The rows of a group lie close to one hidden flat surface of 13 dimensions, which passes through zero. Surfaces can cross.
In the rows, zero is written as 128.
Known rows, each followed by its group:
[135 168 155 147 100 115  91 110 161 143 104 107 107  98 171 102  85 138
 126 115 118 137 179] : (0)
[126 127 132 114 161 122 141 130 100 134 184 141 116 146 140  45  40 143
 123 140 107 140 153] : (0)
[104 179  89 124 180 146 127 133 154 110 202 128  93 136 148 115 109 108
  80 160 100  63 119] : (0)
[ 95 103 115 145 144 161  92 100 184 134 171 123 139 111 154 133 163 150
 166 124 128 105  99] : (1)
[123 108 140 131 110  96 153 139 129 153 101 120 146  94 109 154 166 165
 115 126 132 144 127] : (0)
[150 131 146 114 103 144  97 108 108 115 166 143  83 114 101 131 129 105
 104  94 108  66 146] : (1)
[132 142  97 147 126 156 153 103  89 177  74 106  95 174 132 118 131 105
 109 124 126 112 129] : (3)
[ 94 111 165 136 118 146  94  66 128  82 143 131 131 114 169  98 109 137
 161  64 118 150 148] : (1)
[104 109 154 163  88 123 104 125 182  72 120 141 107  96  87  97 115 113
 157  70 142 122 164] : (2)
[120  90 115 103 147 122 132 124 110  93 198 131 111 108  81 127 111 173
 115 117 114  83 149] : (1)
[159 118 108 110 134 124 125 125 110 119 147 119 148 110 160 146 119 171
 164 155 135 164 136] : (3)
[160 156 118 144 163 132 123 126  81 105 164 134  86 139 137  89  83  92
 133 132 128 124 116] : (3)
[120 109  93 120 104 143 147 114 121 155  95 104 152 165 129 155 140 168
 103 143 118 132 138] : (1)
[ 98 113 136 135 161  75 106  86 149 129 122 120 126  29 181 169 230 211
  92 120 125 138 113] : (0)
[126 148  50 121 140 152 132 110 114  83 138 135 117 181 183 121 112 121
  95 147 113 151 121] : (2)
[ 81 118 115 145 147 141 110  93 182 188 105 113 145 117 117 102 149 147
 126 115 148  90 145] : (2)
[123 120 137 130 124 120 136 106 128 147 134  77 171 103 115 141  95 148
 157 189 125 127 208] : (3)
[128 177 148 125 130 117 147 178 149 127 143 125 146 102  88 104  25 132
 143  76 150 112 151] : (2)
[122 146 102 100 165 130  91  91 142 116 119 151 142 115 182 111 137 140
 107 110 152 141 134] : (3)
[108 114 112 126 153 125 122  94 115 127 101 151 176 142 124 118 161 118
  98 120 156 144 130] : (3)
[134 111 158 127  96 115 161 145 115 187 110 103 139 133  82 125 108 128
 129 164 109 115 171] : (0)
[140 118 131 124 107 118 129 109 115 149 123 105 152 110 105 149 125 150
 118 158 123 112 186] : (0)
[125 120 179 154 156 110 146 156 149 198 108 120 131 111  99  76 116  95
 189 166 147 142 132] : (2)
[143 128 137 127 105 125 138 192 159 144 146 124 124 103  81 176 148 146
 140 121 126  93  94] : (2)
[110 184 167 100  97 128 159 126  86 149 102  80 162 158 160 223 141 104
  55 204  59 117 153] : (2)
[139 157 124  53 115 131 155 139 119 154 100 129 116 148 168 114  79 144
 112 118 105 142 180] : (3)
[ 92 170 148 150 150  83 100 154 196 137  70 144 168 134 123 131 161  82
  53 192 131 142 123] : (1)
[159  88 152 106 123 120 101  98  82 109 194 137  99  98  90 130 128 143
 123 136 113  84 170] : (2)
[120 159 133 137 131 136 168 179 147 119 134  95 101 137 126 159 121 104
 159 164 104 120 104] : (0)
[122 101 121 113 112 121 141  92  97 106 144  84 139  95 121 169 122 193
 135 123 113 115 178] : (0)
[152 151 130 113 133 126 154 138 109 160  90  93 104 110 138 181 171 121
 151 158 124 118 135] : (3)
[159 140 107 112 149 140 136 110  79 139 111  97  84 116 149 161 162 124
 163 139 132 116 123] : (0)
[160 127 126 162  71 148 116 115 102 115 133 105 106 145 103 154 108 127
 120 121 113 106 136] : (3)
[133  96  96 118 151 123 128  98 108 102 155 150 130 117 103 134 167 127
 121 129 141 111 131] : (2)
[161 164 103 104 159 118 135 164 151 181 118 150 136 125 116  91 103 100
 124 147 169 117 136] : (3)
[135 109 156  99 125 125 141 107  64 122 127 140 116 119 107 129 133 133
 115  86 125 121 143] : (2)
[140 155 141 140 123 123 110 160 151 130 113 128  98 133 159 135 144 119
 134 146 117 144  91] : (1)
[146 119 160 139 128 125 116 150 141 181 115 135 107 108 108 125 171 105
 152 135 138 106 100] : (1)
[137 109 172 137 131 110  79 112 142 138 138 154 127  90 109 125 176 111
 127 134 139 113 128] : (2)
[148 111 112 124  80 157 151 133 105 133 123 146 147 164 120 130 121 111
 138  89 137 141 116] : (1)
[116 104  84 138 132 121 114 111 147  76 148 158 169 153 122 135 174 110
  86 158 136 129 121] : (2)
[117 159 140 112 132 109 145 176 163  78 122 143 118 102 137 125 109 127
 152  82 133 154 121] : (3)
[128 115 160 146 111 127 117 121 144 159  85 108 151 132 149 109 114 129
 172 140 137 168 143] : (0)
[111  95 136 140 159 103 165 124 113  84 133 120 107  88  78 112 146 103
 181 120 141 119 156] : (2)
[ 76 180 133 134 156 132 156 124 135 112  98 107 101 148 166 122 117  87
 117 130 105 129 134] : (3)
[ 89 154 104 146 132 152 155 128 174 146 145 118 183 157 103 132 118  65
 121 158 130  85 151] : (1)
[103 134 158 162 103 129 105 124 146 103 126 137 138 166 171 109 117 106
 111 142  99 170 100] : (3)
[102 123 109 118 137 124 127  75 110  98  96  99 131 107 208 171 176 188
 117 111 113 175 121] : (0)
[147 144 139 123 137  84 143 153 116 135 150 137 122  91 146 120 123 157
  94 145 115 142 124] : (0)
[136 136 145 160  71 115 126 134 152  83  98 121 120 123  93 125 116  83
 142 133 122 138 180] : (2)
[128 159 117 125 167 113 183 160 106 154 104 144 118 151 122  88 108  94
 118 137 139 145 116] : (0)
[127 132 156 157 134 137 121 152 178 161 142 121 102  93 112 106 125 105
 200 109 142 105 109] : (1)
[ 89 114 145 138 171 106 141  78  86  90 132 146 171 119  89 113 144  82
  98 130 137 121 161] : (3)
[129 152 158 149 106 136 120 127 146  93 152 124 176 115 146 136 113  67
 182 141 127 146 140] : (1)
[130 171 134 145 116 145 144 122 128 134 108 115 179 165 186 129 104  62
 157 174 123 176 133] : (1)
[142 159 109 144  98 158 110 107 149 141 109 107 151 150 191 135 109 110
 154 150 126 158 135] : (1)

New rows. What belongs after each?
[161 155 108 133 124 129 139 136 121 119 117  95 133 105  87 134  71 113
 180 128 162 114 183] : (0)
[145 108  65 103 140 124 101 127 124 120 102 145  64  98 118 187 223 205
  78  66 155  89  65] : (1)
[117 119 115 126 162 136 189 112  78 125 131  94  69 123  93 103  98 117
 160 118 115  99 174] : (2)
[117 153  74 136 143 124 141 135 167 147 115 129 134 124 140  84  86 171
 108  89 153 135 135] : (0)
[ 97 137 144 170 129 143 133 134 144 113 144 119  99 148 124 106 120 103
 129 117 110 117 103] : (3)
[136 128 184 127  97  94 129 165 124 108 131 165 107 107 134 115 141 133
  96  99 106 156  98] : (0)
[107 109 114 133 107 146 148 120 138 145 113 113 146 135  96 140 134 140
 133 106 135 111 143] : (1)
[122 157 144 138 137 115 103 115 150 142 155 118 119 105 161 118 125 132
 108 164 107 115 151] : (0)
[143 117 131 101 127 127 154 183 102 130 162 158 137 157 127 107  84 156
 115  91 127 155  73] : (2)
[147 100 238 133  89  57 128 161 102 139 110 168 177 109 115 139 176  99
  96 183 107 187 126] : (0)
[ 93 135  96 165 144 145 104  83 151  96 148  98 136 137 160 138 131 140
 122 141 117 121 129] : (3)
[128 133 148 134 160 115 111 155 154  53 198 127 174 110 112 156 115  88
 178 189 138 137 113] : (0)
[ 86 148 131 153 123 116 149 108 106  39 111 117 172 146 144 190 172  82
  85 153 109 158 116] : (3)
[148 127  86 136 126 132 125 108 123 126  91 137 101 119 101 148 188 103
 114 120 156 102 128] : (2)
[ 86 173 159 137 192 149 117  63 114 102 173  98  82 105 206  77  82  85
 186 136  92 117 168] : (1)
[159 170  65  99 138 153 172 177 142 152 121 102 113 157 168 123  59 159
 153 150 123 153 130] : (3)
[149 156 136 117 100 142 188 201 124 137 158  97  78 136  98 136  48 150
 159 108 102  97 122] : (2)
[154 112 118 127 139 140 127 141 116 127 140 131  74 120 156 132 158 146
 164 116 125 139  74] : (2)
[122 141 165 134 145 151 102 131 139 122 171 113  74 127 145 117 114  97
 159 149 102  94 120] : (0)
[127 149 138 119 118 101 142 163 118  71 113 179 160 137 105 138 133  89
  75  86 146 150  99] : (2)
[ 97  82 132 123 152 152 114 121 126  28 194 137 136 122  98 137 125 126
 187  84 144 121  99] : (0)
[108 129 143 142  78 142 120 150 177 149 126 121 131 164 168 148 138 144
  90 163  74 142 100] : (0)
[136 142 102 131  96 165 132 112 131 128 129 104 135 139 146 159 134 121
 145 121 120 106 137] : (1)
[137 139 128 117  94 120 177 171 109 106 127 110 140 157 144 175 122 131
 112 167  94 161 105] : (0)
[139 111 164 130  91 144 101 130 125 124 136 116 127 137 112 172 153 101
 154 155 109 103 130] : (0)
[100  80 173 121 177  73 178 154  97 121 109 141 144 111  83 104 138 148
 140 138 140 175 118] : (1)
[130 151 126 136 149 159 150 158 139 170 196  91  93 154 147 102  68 109
 162 196  82  90 127] : (1)
[126  96 108 109 106 141 132 167 140 181 111 163 153 158 116 147 172 175
  90  78 148 130  50] : (2)
[133 129 100 120 112 160 144 119 110 130 110 113  96 157 181 163 172 140
 131 109 110 144  81] : (1)
[124 120 106 142 145 125 122 133 172 122 139 118 180 112 105 128 114 137
 165 142 162 134 140] : (0)
[117 147 165 134 160 124 126 153 143 175 115 131 113 116 142 102 121 111
 144 120 137 129 100] : (2)
[110 151  94 104 128 132 135 123 158 141  98 122 144 120 109 155 156 124
  87 117 139  88 152] : (3)
[110 156  92 112 119 142 149  96 114  72 147  78  99 117 161 174  98 184
 112 108  90 110 171] : (0)
[131 150 140 124 171 106 137 143 122 118 151 125 145  88 112 137 119 118
 147 138 149 119 136] : (2)
[109 184 163 138 124 132 127 149 161 135 143  77 113 120 174 167 106 128
 141 167  81 114 128] : (2)
[ 71 136 100  85 147 144 175 101 119 178  59 141 126 177 136  91 130 131
  74  79 122 115 158] : (3)
[ 75 114 136 123 186 145 118  64 115  92 177 117 112 110 170 114 149 132
 149 119 105 114 125] : (1)
[109  99 118 132  97 135 116 118 167 140 109  99 186 107 136 162 122 214
 154  90 145 150 130] : (2)
[127 142 119 150 149 113 159 127 103  88 135  94 156 121 143 164 127 111
 159 181 129 164 127] : (3)
[142  90 123 158 104 139  97 144 157 123 182 143 118 128  95  94  89 154
 145 102 141 112 100] : (3)
[110 125 168 119 141 123 127 125 109  93 161 105  65 108 185 158 169 154
 140 140  68 137  91] : (0)
[149 113 139 146  73 136  70 138 168 125 172 135 154 138 124 126  93 143
 111 146 118 122 134] : (3)
[102 180 131 157 141  99 117 140 187 132  91 163 199 139 124  72  91  72
  81 136 165 159 150] : (0)
[ 88 106 151 136 133 116 114 118 153 121 122 134 134 135 126  69  89 162
 126 100 123 154 149] : (1)
[119 154  60 135 163 134 177 127 111 100 113 114 107 119  95 149 137 122
 137  86 161  94 122] : (3)
[153 160 144 138 139 114  75 150 171 148 145 163 140 101 111 123 144  92
 108 137 152  99 106] : (2)
[156 127  97 112 164 119  99 109 103  84 195 168 125 120 114 108 118 110
 103 145 141 103 135] : (2)
[109  93 134 119 122 149 152  97  87 118  77 112 107 132 120 146 159 134
 170  74 135 140 123] : (0)
[122 140  87 126 156 144  99  78 127 120 143 151 184 134 163 120 149  89
 117 135 159 128 131] : (1)
[109 114 142 130 102 109 124 146 148  67 126 125 143 123 153 150 119 173
 126 118 111 182 117] : (1)
[105 144 136 128 157 113 166 111 107 101  97  77 166  95 165 163 119 152
 175 144 133 179 150] : (2)
[122 160 106 136 122 135 145 134 141 102 117 108  96 123 118 126  98 119
 142 106 123 107 150] : (2)
